The same things were measured in two ways. Each way mixes the same 10 hidden numbers, adds some noise and spreads widely along 7 directions of its own, which tell nothing about the thing.
Some things both ways: the first way, then the second way.
[  8  -4  11 -24  -5 -27 -12  -5  22  15   0  23 -43  39   7 -20   4  19
  -2  -8 -27  14  20 -13 -58]
[ 18  -1 -20 -13  19 -14   4 -21 -20  -4  26   8  15   6 -16   6  12 -18
 -24 -11]

[  3  -1  -3   4  14   5  -3   8  12 -24  -4   7 -13 -13  22 -19  12 -24
  14  11  -1   5  -7   6  14]
[ 24   6 -11 -12  14  18 -31  -4   0  23 -11 -13   3  28  -5 -20  27  32
   8 -17]

[ -3   3  16  16  22 -16  -7   2  -6   2 -10 -11  -3 -16  -2 -25   3 -18
  35  16  13  10   8  12  24]
[-27  15 -11  25  -3  -2  12 -10  -9  -9  -3 -31  19   7 -23  16  12  10
  23  -5]

[-19 -20  10  -8 -27  28 -13  29 -15  14  13  11  -9   6  -1  14 -10  12
 -23   6 -20 -28  22  21 -10]
[-28 -20 -13 -34  -1  19 -21  33  -6 -24 -30  -3 -49   5 -45  -7  19  36
  68  19]

[ -3  -2   8  -5 -24   6  -8  16   3  -4 -13   4  -4   0  -4 -10  -6  29
 -22  -2   4  -1  -2  30  -8]
[-27  -7  -2  11  19 -26   8  -4  23   1 -27 -21  21  -6   0  15 -12  -7
  33   0]

[ -5  12 -24  21  33  22  -3  14  -1  -9  16  -4  -2  -9  26 -18   5 -12
  26  -2  17   0   0 -22  27]
[  5   1   0  -3 -15   0  -7 -29  17   2  13  -6   4 -25  25  -6   7   0
  -6 -15]

[  3  18  -4   6 -27   1 -16  14  -8 -17 -42  -1  -8   8  -6 -10  30  36
 -13  -6   4   4   7  17  21]
[ -3  -9  10  41 -24   1  18  26   7 -32  28  -7   2  -2  14  -9 -15   3
 -41   9]

[ 12  12   2  13 -11   3  -3  13  19  15   9 -17  -4  33  -5 -13  -6   9
   4  10  -8   2  21 -14 -17]
[ -7   1   7  34   2   4  13 -31  17  -5   1 -11  16 -12  14 -12   4 -14
 -13  -7]

[ -9  -1  14 -17 -25 -16  -6  15 -13   5 -21  24  -6  10   2   6  12   8
 -20  -9  -4  -6  27  27 -20]
[ 12 -19   2   0  22 -14  -4  43   3  -3 -13  14 -13   3  -1   7 -18  -3
  -1   9]

[ -9  16   3  -5  23 -24   6 -11  12   7   1 -25   8  33 -12 -13  35  -7
  20  -7  13  -2  25 -12 -23]
[ -2 -13 -11 -26 -19 -28   0   2   2 -37  17   2   2  26 -21  11 -19 -13
  22   3]

[ -2   3  10   6 -15  11 -17  23   7  40   0   6   0  25   7  -9 -19  10
   2   2  -6   6  29   2 -12]
[  4  13   9  25  22   0   5  23  -8  13 -17  23  -1  -9 -11   0   3   3
  -5   6]

[  2   9 -16   4   8  -5  -3   5  13  26 -12  -3  -3  -3  16 -17  11   2
  16 -24  24  10  -2  13  15]
[ 14  24 -16   3   0   0   1  13 -26  18  -9  11  11   2 -16  21  -4  -1
  -4  -8]

[-15  -8  10 -14   2  -3  -8   7  -2  -4   4  11 -27  21   6 -12   6  -3
  14  10 -22 -12  22  -5 -20]
[  6  -1   5   6 -12   6  15 -17  -8 -14  19   0  -3 -19 -11   4  17 -12
  -5   7]

[ -5  -1  -2 -21 -13 -39   2  17   5  11   3   6 -25  -3  -3  -1  11 -20
  15  -6  17   3  23  18 -19]
[ 22  -6   5 -11  13 -10   4  -1   2  32 -17  21  -5 -15   4   7  10  -4
  -9   9]

[ 17  -5  16   2 -37  14 -20  15   9  38  -2  -2  -6  26 -12 -10 -10  33
 -14 -11  -3   7  13  15   4]
[ 12   6  -2 -27 -34  11  -9  19 -19 -11  19 -11   0   5  -2  -5  16  21
 -18  -5]

[  3 -14  12  23  -3  15  -7   0  -2   0   4 -17   8 -12 -14  -4 -14  15
  -2   9  -2 -10 -25  14   7]
[ -9 -12  25   5  17  -1  -4  21  16   0 -29 -12   0 -42  21 -18 -10   0
  19   4]

[ 25   0  11  19  -2 -31   6 -19  17 -19   7 -20   7  19 -19  -6  -8 -14
  27  12  -3   8 -19 -12  -7]
[-10 -21  17   9  21  -3   0  39  13   0 -28  -6  -4  11  11 -15   3  13
 -10   3]

[  0 -24  18  15 -15   3 -15 -10  15 -17 -16  -4  -7 -16 -22 -19  -2  32
  15   0  -1  -6 -48  31  14]
[-43  -4   6  28 -21  -2  42  57 -30 -30 -34 -13  -2  20 -30  13 -14   3
  -3  20]

[  1  -4  20 -11 -25  -4  -9  17   4   3  14  13  -1  35   3   9 -13 -13
  -3  15 -20  -2  36   0 -24]
[  6 -15  19  24 -10  -4  31  46  -9  -5  10  12  -2  13   3   0   7   2
 -35  20]

[  5  -9  26   9   8  -7 -16  -6   7   2  15   5 -16   7   2 -18  -5  10
  15  -4  -7  10   3  -4  -6]
[ 19  34   6  -4 -36  -8   7  30 -31  20  26  15  20 -26  22  13  -7   9
 -38  -3]

[ -7  -7  -9   8  -8 -13  -7  -4 -19 -14  -5 -20  15 -27 -22  35  24   9
 -13 -14  29  -7 -32  21  13]
[ 24 -21 -18  12  21   1 -10 -29  18   3  -6  10   8 -23  23 -20   2  -7
  -1 -32]

[ -3   8  12  -1  -8  17 -35  35   3  24  -4  28 -26   9  22 -27   0  14
   8   6   1  23  39  -7   3]
[ 17  23  -6 -14 -19 -17  -5 -11 -22   1  52  14  12  25  -5   4  25  18
 -45 -10]

[  2  -5   6   3 -17   2  -9   5  10 -22  12  11 -20  19   8  -3  -8  13
  -2   5 -24  -2   0  -5 -10]
[-26 -31  18  33  -1   9  26  50  16  -6 -30   2 -15 -24  17 -20  -1  15
   4  25]

[ -6  -6   6  -3  -9 -26 -14  -8 -11 -19 -35  -3 -20  -5 -10  -7  19  21
   6   2  -6   4 -16  27   9]
[  3 -10  -9   8  27  10  -3 -16   5 -11   9 -18  12   6 -13   0  27  -4
   2 -11]

[ 21  -9  -6   1  -4 -14   9 -24  15 -10   2 -14  -4  11 -13 -13   4  15
   1 -21   2  -4 -35   9  -4]
[  4   0 -33   4  47 -16   4  -5 -13  17 -12  11   4   1 -19  48 -19 -40
   3  -7]

[ -5  -4  -8 -12   1 -12  -4  -8   9 -45   3   8 -13  19   4   1  18  -2
   3   4 -13   2 -17 -11 -20]
[-19  -1  11   3 -52  -6  23  32 -11 -22   6 -15  11 -23   8 -10  -1  23
   2  12]

[ 17 -20  13   0  -9  37 -11  -4  10 -21  26  14  -4  40  -1 -22 -19  16
  -5   5 -26  -5 -13 -20  -8]
[-12  -5  -8  36 -43  15  32 -10  -5 -25  -7 -30  18 -22   4  -7  12  11
 -20 -12]

[  5   8   4   0   6 -11  -5   3   2   6  23  18  -8  35  22  -1  -6  -5
   3  -8 -17   7  29 -26 -25]
[  9   6  -9  27 -26  17   8   9  -4   5   4   2  11 -33  29 -11   1  16
 -19 -18]

[ -1  -7  12  12  12   3  -9  -8   9  -1  -8   3 -19  -8  13 -28   9  13
  17 -10  -7  -4 -12  18  19]
[  1  22  -8  24 -41  22  21   0 -33  -4  14 -24  20 -12   3  16  -6 -10
 -16 -14]

[  5 -20   9 -13 -13  22   1  -2  13 -37  24  15   2  29   4   0 -10  -7
 -18  12 -29 -15 -12  -5 -31]
[  1 -20  -9  -1  19  -5  -4   2  11   3 -28  -8   2  18  -8  -5   6   6
  22  -8]

Other things, the second way, with their names:
(744): [ 11 -10   4   3   4   0  -2  10   6 -11   6 -11  12   3   0  -5   7   2
  -1  -4]
(413): [ -7 -10  -2  -7   3  -4  10  17 -16  -7  -6   2 -10  15 -13   8   2  -6
  -4   4]
(640): [ -2  -4 -10  35 -21  -2  15   4   6 -11  14 -14  19 -23  36  -2 -22  -1
 -44 -18]
(279): [  8  -7  -9  16  -1   8   9   5  -2   4 -13   6  -5   7 -10  -3   8   7
 -10   4]
(778): [-24 -26   6  14   6   4  11  34  10 -24 -30 -26  -5  -2 -13  -6   1  12
  26  13]
(298): [-12  -5 -39  13  15   1  14 -47  -4 -18  -5 -16   6  42 -49  21  21 -16
  -3  -9]
(253): [  0  -6  10   9  -9  11  12  18   7  -1  -9 -11   0 -24  -5  14   2  -5
  19  16]
(619): [  0 -11  12  -6 -25  11   2  36  -3 -14  -4  -4 -11 -38   8 -22  10  30
   6  11]
(336): [ -6   4  12   8  -9  -8   1  11  -2  -8  -4 -11   0  -2   2  -8  -2  13
 -10   0]
(518): [ 13   1 -10   8  -6  21   1  18 -15   8   6  -3   1  28  -6   8   6   0
 -10  -4]
(344): [ -3  -1  -2  -4   2 -13  -6  17  20  12  -6  10   8   3  15   7  -8   2
  -9   1]
(26): [ -1 -21   7  46   8  -1  35  50   3 -13 -42   3  -5 -23  -6   5 -29 -12
 -24  24]
(70): [ 25  12 -41 -21  17  -7 -13   0 -24  19  11  12  10   5 -23  42   2  -7
   9 -17]
(361): [ 34   5   4 -20 -20  11 -11  15  -8  14  15  -1 -10   6  -3   8   9  12
  -5  11]
(605): [-15   5 -10  27 -45  25  34 -23 -24 -30  19 -38   8 -12 -13  13  15  -9
 -18  -5]
(200): [ 15 -10   4   2  20  -1  11  -7 -10   2 -22 -13  11   8 -15  -5   8 -19
  -6  -3]
(444): [ 13  -4  -5   1   0  -3   8  -5   2   7  11  -3  19  25  10  21  -4 -30
 -22 -14]
(431): [ -8  18 -24  18  -7  12  -1  -4  -7  10  -3   6  -6  -5  -9   8  12  22
 -12  -5]
(412): [-24   2  -1  21 -23 -13  34   7 -18 -17   0 -10  10  -9 -13  16  -7  -9
   5   8]
(333): [  3  -5   4  -9 -34 -17  15  30 -11  14   7   9   3 -17  26  10 -15   6
   5   8]
(705): [  6  -2 -19  17 -18   6   9   0 -13  -8  -4  -2  -3  32 -13   4  -5   1
 -16  -7]
(115): [ 16   6  -4 -27  17 -12 -32   6  15  10   7  18 -14  18  -9  15  -5  -2
   2   4]
(92): [  0  32 -13  27 -24   1  13 -19 -20  -2  20 -12  26  -2   6  23 -19 -22
 -30 -23]
(491): [ 25 -20  18  -6 -13  18   2 -22  18 -14  10  12  -5  -6   6 -36  34  -1
 -32  -1]
(639): [ -1   6   8 -11  -2   3 -16  -2   5 -19  25 -10   9   7   8   3  -2 -16
   4 -16]
(304): [ 10   1  10  -1  -3  -4  11  -4  -4  11   0  11  -4  11 -23   1  27  10
  16  19]
(576): [ -6  -1   0   8  28  -5  -3 -12  12  14  -7   5  -3   8 -11   2  14   0
  16   5]
(590): [-14 -67 -29  12  39  11   8  37   4 -14 -49  13 -44  24 -21 -23  12  21
  22  10]
(267): [  6   4  -1 -21  36 -12 -27   9   3  31 -18   6   6  10   1 -10  15  22
  28 -11]
(693): [  7  19 -14  30   0  26  -6  26 -13   9  -6  14  -8  15 -18   0   9  26
  -8  -1]
(559): [  5 -18 -15  11  25  -5   4   2   0 -10  -6   1   3  12 -19  -2   1  -5
  20  -3]
(382): [ -7  40 -26 -27  -1  -7 -33 -48  -4   8  17 -21  19  -6 -11  19  14  10
  20 -30]
(535): [ -6 -12  -6   1  19 -11   9 -22  -8 -11   3  -3   2  10 -22   1  18 -10
  11  -3]
(690): [  1  23 -10 -13   9  -2 -26  -7  -6   2  -4   5  -2  31 -18   5   7  10
  -7 -20]
(473): [ -6   7  14  32  13  11  11   2   2   7 -11  -1   1  -3  -3   3  -9 -21
  11   7]
(569): [  8 -13 -22 -13  24 -40  -4  -4  -4  -1  30   7  10  17  -1  17 -11 -10
   0  -7]
(696): [ 15   5  11  35 -23  15  25  -7 -13  -2  51   4  17  30   7  -9  23  -7
 -38  -1]
(249): [-24   8 -25   0  18   1  -1  -8 -20 -12   8  12  -7  37 -43  19  18  -4
  23  -7]
(282): [ -8 -10  -9  26 -18  33  10  11  -4  -1 -27 -10 -14  42 -15  -1  16  14
  12  -8]
(467): [ 21  36   3  -1  14 -17 -13 -14  -8  38  14  42  11 -13  12  17  -3 -13
  -4 -17]
(701): [ -8   9  -5  -4  -1   1  -1  59 -29   4 -26  18   0  39 -24   0  -3  21
  13  -3]
(46): [  8 -12  -8 -19  39  15 -10  -2  -5   3   0  -9  -4 -20 -18  11  21 -15
  28  -2]
(335): [ 10  -2  -5 -17 -10 -10 -13  20   2   2 -23   8 -10  -2  -2  -2  -9  18
   3  -1]
(729): [ 24  34  17 -18 -30  -6   6  16 -17  30 -24  12  24 -34   9   9  -5  -1
 -15   2]
(532): [ 23  19  39   1 -15  11   0  39   4  34   7  14   8 -59  34  -4  16  16
 -14  19]
(498): [-25   2 -31  17  -6   0  14  13 -11 -17  -6  -8   5  23 -35  26  -3   4
  22   2]
(424): [ 12 -15  12  13  36 -13   5  49  10  12 -26  34 -19 -21 -13   3 -11   5
  13  35]
(103): [  2 -20  -9   4  21 -29   5  11  -3 -20  -7  11   2  29 -24  -5  -2   4
   9  -2]
(182): [ 14  19   4 -34 -21   4 -23  33 -20 -11  17  -3 -11  11 -21   4   6  22
 -10   9]
(170): [  5 -14 -14 -38  36   3 -47 -15  14   2  -7  -8 -13  -2   2 -22  35  30
  14 -29]
(3): [-26  -8  15 -11 -13  -8  14 -24  -6 -45  39 -24  -5   2 -14   2  15 -20
  -1   6]
(489): [ 36   5  -1  16  23  34  -9  25 -14  38 -27  21 -10  -2   4 -12  23  16
 -34  -6]
(443): [ 55  32 -34  -9   9 -11 -22   1 -27  31  33  10  34  47  -7  23  17  19
 -69 -32]
(230): [ -1  -9 -15  39   0   2  32 -25  -9 -14  14  -5  14  24 -11   5  11 -19
 -28  -9]
(121): [ 27 -16  26  -5  42 -13  -8 -13  24  13  27   6  14  15  14  -5  21 -24
   3  -4]
(188): [ 15  -2  -2  -3   9 -12  -1 -52  26  -1  26 -31  47  48   4   4  22 -22
 -22 -26]
(546): [ -7  13   1  -2  12  14 -11 -22  -4   4  -7 -19   5  -2  -1  11   8 -17
  15 -22]
(630): [  7  18   6   2 -11  -9  22  20 -40   2  17   8   7 -17   2  23 -16 -29
 -42   6]
(628): [  7   8 -16   2   4  -2 -15  -1  10  19 -25   8   4  -3  -1  -2   5  22
  11 -13]
(770): [  7  32 -16  12 -12  13  -7   2 -19  17  -5  11   1   6 -14   6   9  21
  -8  -8]
(287): [ 11  -4   0   4  19  13  -9   2   4   3 -11  -4  -6  -7   9  -3  -5 -15
 -28 -10]
(99): [ 42  13  -1 -21  16  -4 -21  26 -14  25  35  23   3  29   1  15  -1  -6
 -28   4]
(110): [ 23   5  18  -6 -19  12   1 -10   1  -1  22  -8  10 -13  18  -7  17  -8
 -37  -7]
(168): [ 14   0   3 -21  28  11 -27  12   5  13 -41  25 -32   4 -23 -15   5   8
  10  10]
(708): [ -3  -7  -5  -8   6  -5  -2   2  -2  -6   8 -14  -1  -8   0   5   5   1
   7  -1]
(285): [-29 -15  32  41  -8 -21  40  41   7 -18 -12 -13  12 -33  23  -4 -35 -18
  -7  24]
(677): [ 26 -17  22  -1   2 -27  24  15 -10   1  35  18  20  14  10   4   3 -24
 -15   7]
(95): [ 10  22   1 -25 -15   7 -18 -10 -11  13   5 -16  15  -9   1   3  18  13
  26 -19]
(465): [ 25   1   1 -12   4  -7 -17  45  -4   5  -1  12   5  50 -10   1   0  18
 -15  -5]

Some of these things the first way, each followed by its name:
[-11   0 -10 -10  -6  15  -9  19   5 -12   1  20 -14   8  23  -3   5  -3
  -7   5 -11  -3   6   3  -8] : (230)
[ -5  -7  -5   9  15  23  -2   8   6  -1  21  -7   8   7   8  -5  -6 -18
  14   9   5  -6  -4 -10   3] : (412)
[-15   2 -21  -2   4  11  -1  20   4 -33  -2   7 -13  -7  21   0   8 -15
   2  16  -5  -7  -5   4   2] : (576)
[-24 -25   8 -11   5  -6  11  -8 -22 -79   0   8   3  -9  -4  22   5 -25
 -10  30 -27 -34 -28  17 -19] : (778)
[ 18 -13  12  25 -10  33  -4   9   6  -9  19 -18  22   9 -19  -4 -14 -13
   7  25   1  -9 -14  -8  14] : (336)
[  0   7 -31  21  11   0   7   3  17   9 -10 -29  -2 -14 -10 -14  18   1
  27  -8  29  -7 -26   6  19] : (168)
[-12   0 -14  -6  42  21 -11  -9  14 -27  -5  23 -25  10  47 -38  24  -1
  20  -6 -15   6 -11 -20   5] : (559)
[  4 -13  17  -3 -15 -13 -11  -1 -13 -26   0 -15   2 -15 -24  19  20  -1
 -16   5  11  -2 -14  22   1] : (569)
[  1   1 -22   4  19  42  -3  17  14 -13  39   7   5   1  38  -3  -1 -26
   4  -8   8   1  -6 -20  22] : (333)
[  5 -26   6 -20 -39 -40   9 -12   6 -48   0  12 -16  11 -14  33   1 -11
 -14  10 -31 -16 -25  19 -37] : (489)
[ -6   2  19  -3 -17 -26  -4   3   4 -17 -17 -21   2  -1 -26  -3  10   8
  -7  15   5   3   2  35 -15] : (188)
[ -5  -6  -2   8  -9  27  -4  14  -9  -3  -8  -8  13   3  -4  -2   2  -1
  -9  11   2 -14   0  13  11] : (182)
[  1  -1  11  13  19  26  -9   7  -5  26  17 -24   5  13  -2 -25  -6  -2
  15   5   6  -4  20  -3  17] : (424)
[  9  32 -10  16   0 -34  -1  15  12  41 -26  -4  -1  14   3 -21  12  -2
  32 -12  29  20  30  -3  -1] : (690)
[ -1   5   3   0 -31  16 -21  18  24  -9   1  -6  -7  30   8   6  10   6
  -8  15 -24   7  13   6   6] : (696)
[ 24  -1 -14   5  -7 -10  -8 -15  12  35 -13 -25  -9  23  -5 -15   2  18
   9 -18   0  12 -17  11  17] : (46)
[ 15 -18  -7  -1  -8 -28   4 -20   4 -41  17 -13 -10  -7 -18  24  17 -23
  13  -3   3  -6 -41  -4   4] : (590)
[-18  -3  29   3  -4  16 -17  25 -21  50  -2   0  -6  -4   6 -25 -10  18
   2  -6   3 -11  47  38  20] : (253)
[  6 -12   9   4 -11 -14   4  -8  -5  -4   0 -17  -7   4 -22  -3   5  -7
  16   7  -1 -11  -4  15  11] : (605)
[ 21  -8 -16  -9 -23  20  17   2  13 -33  16 -25  19  34 -10  12  12 -37
  -9  13  -5 -16  -8   1   9] : (361)
[ -4   7  -6  -1  12  16  -9  15   4  11  16  12  -9  31  35 -18 -19  -6
  11   5 -20   9  27 -17  -2] : (532)
[-13 -10 -24 -23 -12   2  -8  12  12 -10 -44  29 -31 -26  23 -18  26   9
  -8 -14  11  -1 -27  43   0] : (200)
[ -9  -6  13   3 -20 -31   3   5  -2   6 -13  -1  -5  -4 -11  12  -3  -3
   0   3  -7 -15   9  32 -19] : (546)
[-16  17 -15 -24   6   2  -9  29   3  17 -17  36  -9  26  40  -5  18 -16
  -5  -6   4  12  39 -10 -30] : (103)
[ -7  -8  19 -17 -41  11 -16  36  10  32  10  -2 -11  22 -12   4  -4 -11
  -6  19   0  -3  44  24 -13] : (304)
[-11  -6  17  18   2  37 -14  18 -17  23  19 -15  20  -3  -1  -5 -19  12
  -9   3   5 -13  14  18  17] : (498)
[ -1  -1  -5  17  39   8   9 -15   4 -45  18 -26  11  -1  12  -3  11 -36
  19  18  -7  -8 -21 -13  18] : (99)
[-16   4  -4 -21 -12 -12   5  22  10  42   7  14   0  13   7   3 -14   0
 -10 -16  13  -7  32  18 -49] : (729)
[  5  15  12  15 -24 -16  -2  32  -5  62  13 -26  19  13 -20  16 -15 -13
   2   3  24   1  54  14  -9] : (770)
[-12  22   7  22  21  -8  -6  20 -14  37   0 -10   8   0  18 -11  -2 -18
  25   3  13   2  47   2  19] : (693)
[ 18  -5 -11  12 -35 -22  -5  -3  11  26 -19 -31   3  -7 -36  10   7  20
  -2 -17  26   2 -31  32  10] : (630)
[-20   8 -21   9  35 -19   6  -5  11 -15   7   0  18  -3  27  14   7 -35
  24  -1   7   0 -15 -10 -10] : (701)
[ -8  20 -25  12  16  29   1  23   5   6   0   4   9   6  35 -15  -7  -5
  -1   1   5   2   9 -10   2] : (285)
[-23 -32  22  -1 -31  30 -27   9   3 -44   8  19 -13 -15 -10  15  -1  42
 -28   8 -25 -22 -36  28  -8] : (467)
